The rows come from 7 hidden closed curves, with some noise, and rows from the same curve form a group. Each curve winds through 6 dimensions. The rows are also pushed far along 4 directions, which tell nothing about the answers.
(in the rows, 128 means zero)
Known rows, each followed by its group:
[125 143 121 139 105 141 122 117 117 121 117 142 109 113] | venuk
[142 110 110 132 158 151 131 186 105 162 157  98 170 134] | Kede
[122 101 127 125 112 123 134  91 138 142 108 110 121 125] | lep
[178  85 105 114 125 132 146 122 153 153 128 116  88  98] | lep
[144  97 154 135 115 157  90 149 122  83 116 101  99 130] | Tinug
[149  62 130  92 112 144 104 161 144 164 123  83  93 160] | venuk
[161 172  75  98 144 117 157  52 161 155 151 142 126  71] | Tinug
[108 182 109 148 136 127 165 178  84 126 167 143 187 119] | fike
[118 153 130 135 130 145 109 123 110 104 128 137 157 139] | Seval
[101 108 165 126 107 129 123 125 132  59 113 102 108 139] | Tinug
[116 188 102 152 148 128 138 110  92 151 150 152 216 124] | Tinug
[122 153 140 130 154 142 132 133 120 127 149 135 138 105] | Tinug
[ 75 139 147 124 127 127 129 178 108 100 141 104 218 201] | fike
[105 134 142 159 151 145 152 193  86 110 153 121 180 130] | Kede
[119 104 117 104 135 128 114  88 103 215 153  93 158 148] | venuk
[168 121 126 148 137 149 117 176 117 131 134 142  91 104] | Seval
[ 98 192 105 117 160 111 179 108 131 134 158 161 202 122] | Seval
[152 105 128 138 107 114 104  57 130 119 105 115  95 110] | Tinug
[141 132 113 145 129 183 161 196 104 119 140 126  69  71] | lep
[ 89 141 145 128 128 110 126 139 105 136 141 130 145 158] | fike
[166 149  93 112 153 138 132 139 128 177 161 141 116 104] | Kede
[ 85 163 155 118 103 106 130  83 156  68 102 149 135 148] | Kede
[ 64 159 156 147 115  98 151  96 140  51  93 157 113 120] | firo
[153 136  95 119 134 174 127 153  85 174 167 131 118 108] | Seval
[144 106 134  98 118  99 116  36 187  89  97 114  82 114] | Seval
[147 104  95  93 138 143 130 113 121 223 156  97 108 118] | lep
[149 107 131 152  98 134 128 115 124  93 102 129  72  92] | Tinug
[142 141 110 124 125 141 140 176 106 162 147 132 142 155] | venuk
[149 146  97 142 120 164 138 183 110 145 135 150 120 104] | lep
[157 103 140 118 123 101 125  99 176 102 103 138  58 109] | Seval
[133 107 127 135 111 179  97 190  81 144 140 102 137 153] | venuk
[155 118 104 124 140 121 152 137 158 146 119 149  71  90] | firo
[143 107 166 134 102  81 124 101 157  91 103 137  66 114] | firo
[133  99 157 130 117 106 103 151 131 143 125 104 189 186] | firo
[112 168 138 141 146 148 160 149 126 107 144 156 117  75] | Tinug
[115 122 126  95 144 117 110 132 141 178 135 114 178 194] | fike
[147 104 163 154 117 125 111 163 119  88 124 118 128 131] | firo
[137 151 101 135 139 130 121  98 114 178 133 127 215 159] | venuk
[114 178 109 123 157 100 177  95 151 133 142 155 189 116] | venuk
[114 120 122 115 112 133  80  99 131 152 110  98 190 189] | fike
[117 147 136 102 114  87 114  66 164  98 110 148 104 141] | lep
[101 210 121 162 154  99 186 112 112 110 143 185 191 111] | venuk
[ 83 165 144 149 154 121 120 138  99 154 131 159 203 173] | fike
[ 91 186 118 121 136 111 147 110 132 105 142 149 148 121] | Kede
[139  89 164 141 133 139  97 189 120  89 124 108 104 151] | Kede
[111 193 109 120 126 114 141  54 129 114 129 174 120  98] | Seval
[132 174 109 120 137 102 123  60 140 130 135 154 181 130] | lep
[153 120 118 111 139 148 127 203 119 135 162 120 156 155] | lep
[151 164  83 123 127 127 118  66 125 192 129 147 147 112] | venuk
[115 105 140 116 127 106  85  39 148 137  97 107 183 180] | Seval
[108  68 184 120 128 141  90 162 120 128 125  86 106 164] | Tinug
[118 161 117 119 114 108 120  11 147 110 110 135 110  97] | lep
[156 122  98 153 125 145 124 118 115 147 117 133 102  81] | Kede
[141  81 131 103 105 166 109 178 119 139 134  91  69 144] | fike
[126 161 118 150 134 137 121 127 116 116 119 156 131 109] | firo
[123 128 143 124 138  74 137  18 165 114 104 133 109 107] | lep
[142 177 114 132 118 105 133 116 144 128 134 162 155 117] | firo
[106  92 157 121 128 127  84 124 119 148 115  94 134 179] | lep
[171 127 111 112 141 154 119 133 122 132 152 128  86  98] | Seval
[150 143 137 117 110 137 122 123 138  91 128 150  49  95] | Kede
[113 125 146 140 119  78 110  17 158 104  81 124 150 138] | fike
[111 142 152 170 112 116 124 131 118  87 104 148 151 132] | firo
[169  80 127 119 111 135  90 128 145 156 108 116  59 122] | Tinug
[ 99 150 145 141 139 131 108 137 117  91 118 148 197 183] | Seval
[105 194 120 141 114 111 148 125 115  77 136 160 135 111] | fike
[123 120 150 124 113  74 107  25 188 106  73 146 111 140] | Kede
[142 149 103 140 131 155 115 160  97 177 140 138 174 148] | venuk
[133 145 125 141 146 134 163 139 133 105 143 157  83  46] | venuk
[134 142 102 102 125 115 138  66 164 137 114 147 129 127] | Seval
[107 149 152 130 130  95 147  93 147 110 119 157 135 130] | Kede
[125  70 156 118 109 126 104 133 166  99  86  90 147 184] | venuk
[119 137 146 133 127 102  93  87 133 130 113 139 126 147] | Tinug
[135 106 134 128 104  95 124 112 145 129 105 134  68 124] | fike
[ 88 187 109 147 150 108 178  95 129 126 131 165 181 100] | firo
[159 155 101 156 145 144 137 203  77 148 167 153 141 115] | Tinug
[114 141 128 107 159  94 129  98 129 168 153 121 182 159] | Tinug
[147 150 108 117 148 131 136 102 118 175 151 149  88  87] | fike
[124 180 141 147 140 103 150 115 136 100 129 188 117 102] | Kede
[130 111 152 154 114  94 129  87 168  90  82 131  99 105] | Seval
[133 115 136 155 122 164 120 169  88 117 135 118 128 116] | Kede
[118  69 144 124 101 128 104 126 128 126 106  73 154 176] | fike
[159 131 114 144 157 128 160 157 123 151 148 148 119  92] | fike
[133 116 116 114 143 144 143 177 130 154 147 113 162 148] | Kede
[130 160  93 117 153 135 149 109 153 153 132 127 175 123] | lep
[161  89 112 109 154 142 126 150 138 163 143 103  94 116] | firo
[154  89 109  97 126 144  99 107 140 170 122 110 135 163] | Seval
[116 144 116  96 120 103 137  83 170 138 117 140 118 131] | venuk
[ 94 130 158 147 122  93 108 100 164  77  74 140 186 185] | lep
[ 76 157 134 126 144 105 134  69 142  97 106 141 134 130] | firo
[138  99 139 115 121 110 105 116 165 125 103 104 154 168] | firo
[140 101 122 133 110 145 139 131 118 129 125 114  64  84] | firo

New rows. What belongs after each?
[113  79 144 116 110 104  98 104 149 125  91  87 186 206] | Tinug
[125 150 107  97 118  90 136  29 180 118 111 136 153 132] | lep
[137 163 115 143 132 166 147 144 106 111 150 144 107  64] | Tinug
[155  70 144 108 116 137  93 144 118 131 141  89 118 157] | lep
[117 114 149 152 139 136 146 162 139  85 106 118 137 131] | lep
[143  66 168 134 114 119 105 121 136  99 115  81 119 141] | firo
[156 112  91 131 121 168 153 146 107 146 145 104  93  67] | Kede
[ 94 133 175 130 134 123 115 172 150  81 111 136 138 163] | Tinug
[149 181 101 134 138 109 158 123 144 132 144 161 170 101] | firo
[107 125 139 105 141 118 123  68 158 146 108 132 138 148] | fike
[148 110 126 109 106 121 109  71 139 127 128  97 109 114] | firo
[108  90 132 125 117 124 108 101 141 177  92 100 146 171] | lep
[ 88 146 157 156 142 103 139 144 137  48 110 133 159 140] | Kede
[107 119 144 137 131  94 125  66 174 113  73 128 146 148] | lep
[152 129 112 141 117 113 162 148 141 107 126 135 103  97] | fike
[112 148 144 153 145  97 140  65 154  91  97 142 143 116] | lep
[135 109 136 135 110 145 100 131 110 113 122 112 138 142] | lep
[ 65 172 165 139 138 120 131 138 144  70 101 170 173 174] | fike
[103 150 142 127 124 114 153 121 138  88 124 146  75 103] | lep
[108 110 132 151 151 148 146 192 115 118 118 134 125 128] | firo
[143 167 117 117 133 112 157 132 152  81 142 163 112 103] | lep
[118  71 140 101 129 136 111 123 127 168 139  81 117 137] | venuk
[124 162 115 156 126 115 137 173 108 125 133 153 171 142] | fike
[145 116 163 155 119 136 154 180 112  39 127 124  77 116] | venuk
[106 129 140 129 123 123  95 110 132 150 103 138 146 172] | fike
[113 110 171 147 115  99 103 120 117 114 115 120 142 157] | firo
[ 82 157 163 150  96  89 120 122 141  78  94 152 172 169] | firo
[157  95 135 127 129 118 124 102 126 140 125  99 130 150] | venuk
[154 115 124 134 141 131 152 102 133 150 129 144  66  73] | fike
[112 192 111 139 146 111 188 131 118 114 157 178 165  93] | lep
[ 85 127 161 136 149 110 142 154 129 103 126 120 191 174] | lep
[125  72 135 121 141 105  86  69 139 190 101 102 129 160] | firo
[107 104 152 154 130 149 113 215  85 153 139 106 162 159] | Seval
[153 107 135 154 107 135 107 135 103  94 119 119  95 117] | Tinug
[179 143  87 130 122 158 155 171  93 147 175 126  66  56] | fike
[144 128 125 117 111 135 143 135 150 113 124 143  32  77] | Tinug
[127  78 154 130  97 127 126 147 149  84  97  97 110 141] | firo
[130 123 137 146 116  98 135 153 124 102 125 122 134 139] | fike
[102 120 155 115 107 107 142  59 170  55 100 117  81  97] | venuk
[156 130 128 130 148 142 125 133 109 146 154 129 126 107] | Kede
[152 102 109 115 141 147 144 173 148 131 128 120  77 107] | firo
[107 155 137 120 147 115 150 140 151  87 131 137 152 144] | lep
[156 117 113 135 103 119 116  89 162 127  90 136  98 107] | firo
[ 98 138 128 133 119 127 138  74 141 117 100 121 109 110] | lep
[161  40 152 130 103 117  91 155 142 131  92  97  64 162] | Tinug
[116 147 131 135  96  93 131  89 148 123 105 151 129 127] | firo
[119  85 154 147 121 120 104 121 149 121  78 113 117 157] | lep
[121 188  82 119 147 128 155 105 123 143 154 142 161  97] | Kede
[139 121 118 125 150 116 148 129 126 157 150 124 109 100] | Kede
[141 153  94  96 151  99 142  51 157 186 141 139 124 107] | lep
[102  90 170 123 117 114 120  97 153  81 105 116  69 103] | venuk
[123 110 137 144 108 122 130 118 131  93 105 114 132 131] | fike
[116 142 146 154  94 120 129 104 128  65 105 141  99 100] | firo
[117 134 134 140 125 153 146 218 109  99 132 123 179 170] | venuk
[ 98 171  98 135 140 140 149 168  93 160 158 126 252 163] | fike
[136 134  91  99 130 148 126  72 138 190 133 120 139 121] | fike
[126 128 123 138 143 124 156 108 151 119 111 124 138 111] | lep
[128  99 131 127 119 103 115 120 142 178 109 121 155 164] | firo
[156 108 116 119 118 155 118 191  91 166 160 126 102 127] | lep
[ 99 154 152 139 131 123 149 142 155  37 105 134 144 136] | lep
[137 183  85 122 160 123 145  69 145 161 137 143 183 106] | lep
[118 109 142  93 142 107  85  57 164 173 115  98 170 175] | Tinug
[148 104 118 133 136 128 134 101 159 147  97 119 112 112] | lep
[101 126 153 115 118 123  97 110 111 112 133 110 144 166] | lep
[133 131 108 120 124 131 119 141  96 164 156 103 152 141] | fike
[115 114 158 128 119  82 110  56 183 116  75 144 103 138] | Tinug
[163  60 116 125 120 143 103 141 143 189 113  72 139 135] | Seval
[111 104 119 120 121 163 105 164 125 135 113 103 148 165] | firo
[150 102 133 143 104 127  96 152 120 105 103 122 119 159] | Tinug
[147 106 119 112 144 165 123 190 112 137 156  98 114 128] | firo
[145 126  95 105 137 136 118  55 146 172 127  98 161 123] | lep
[108 162 113 106 120 100 122  75 126 164 139 149 160 152] | lep
[168 113 104 116 141 138 115 102 138 180 132 114  91 102] | lep
[144 119 118 110 135 107 110  34 172 145  99 111 127 126] | lep
[135 179 113 140 138  92 136  68 128 153 142 154 191 111] | firo
[136 109 128 139 116 121 129 142 139 142 113 124 167 146] | firo
[164  42 143 131  93 110 100 139 140 127 103  75  71 145] | fike
[134  71 154 131 118 121  83 125 118 170 108 100 120 177] | venuk
[109 161 139 156 153 102 138 146  95 132 144 156 173 143] | Tinug
[130 117 131 114 120 125 104 119 109 141 147 117 153 155] | lep
[161 103 107 106 124 169 128 183 119 185 154 112  80 108] | Tinug
[120  96 133 119 114  99 110  89 156 126  96 102 177 185] | Tinug
[127  73 145 108 120 136 107 115 160 109 104  73 129 163] | lep
[138 171 113 123 114 145 140 120 131  78 133 163  73  82] | Seval
[118 137 116 112 125 121 137  49 162 118 119 125 110  75] | venuk
[111 169 106 113 142 138 139 164 123 151 160 127 232 168] | firo
[123  83 139 122 102 106 108 102 125 132 117  81 127 154] | fike
[153  90 127 143 140 155 143 164 137 128 114 105 111 110] | lep
[117 118 123 132 111 102 105  66 115 159 112 119 157 154] | Tinug
[ 99 148 142 130 148 118 135 137 119 155 140 141 211 173] | Kede
[108 150 152 131 131  97 140 136 150  82 115 172  97 137] | Seval
[111 131 155 140 142 119 117 176 122 113 122 158 138 171] | Seval
[146 175 116 132 153 119 146 106 135 100 142 177 113  89] | Seval
[158 102 146 105 120 111 103  69 160 128 118 122  71 121] | Kede
[149 108 100 128 133 152 135 138 148 130 110 121 111 107] | firo
[116 193  82 136 141 115 168  86 120 139 143 159 129  63] | Kede
[106 134 121 146 121 158 146 175 103 101 133 116 156 123] | Kede
[ 82 172 137 162 149 115 154 145 147  63  90 183 140 126] | firo
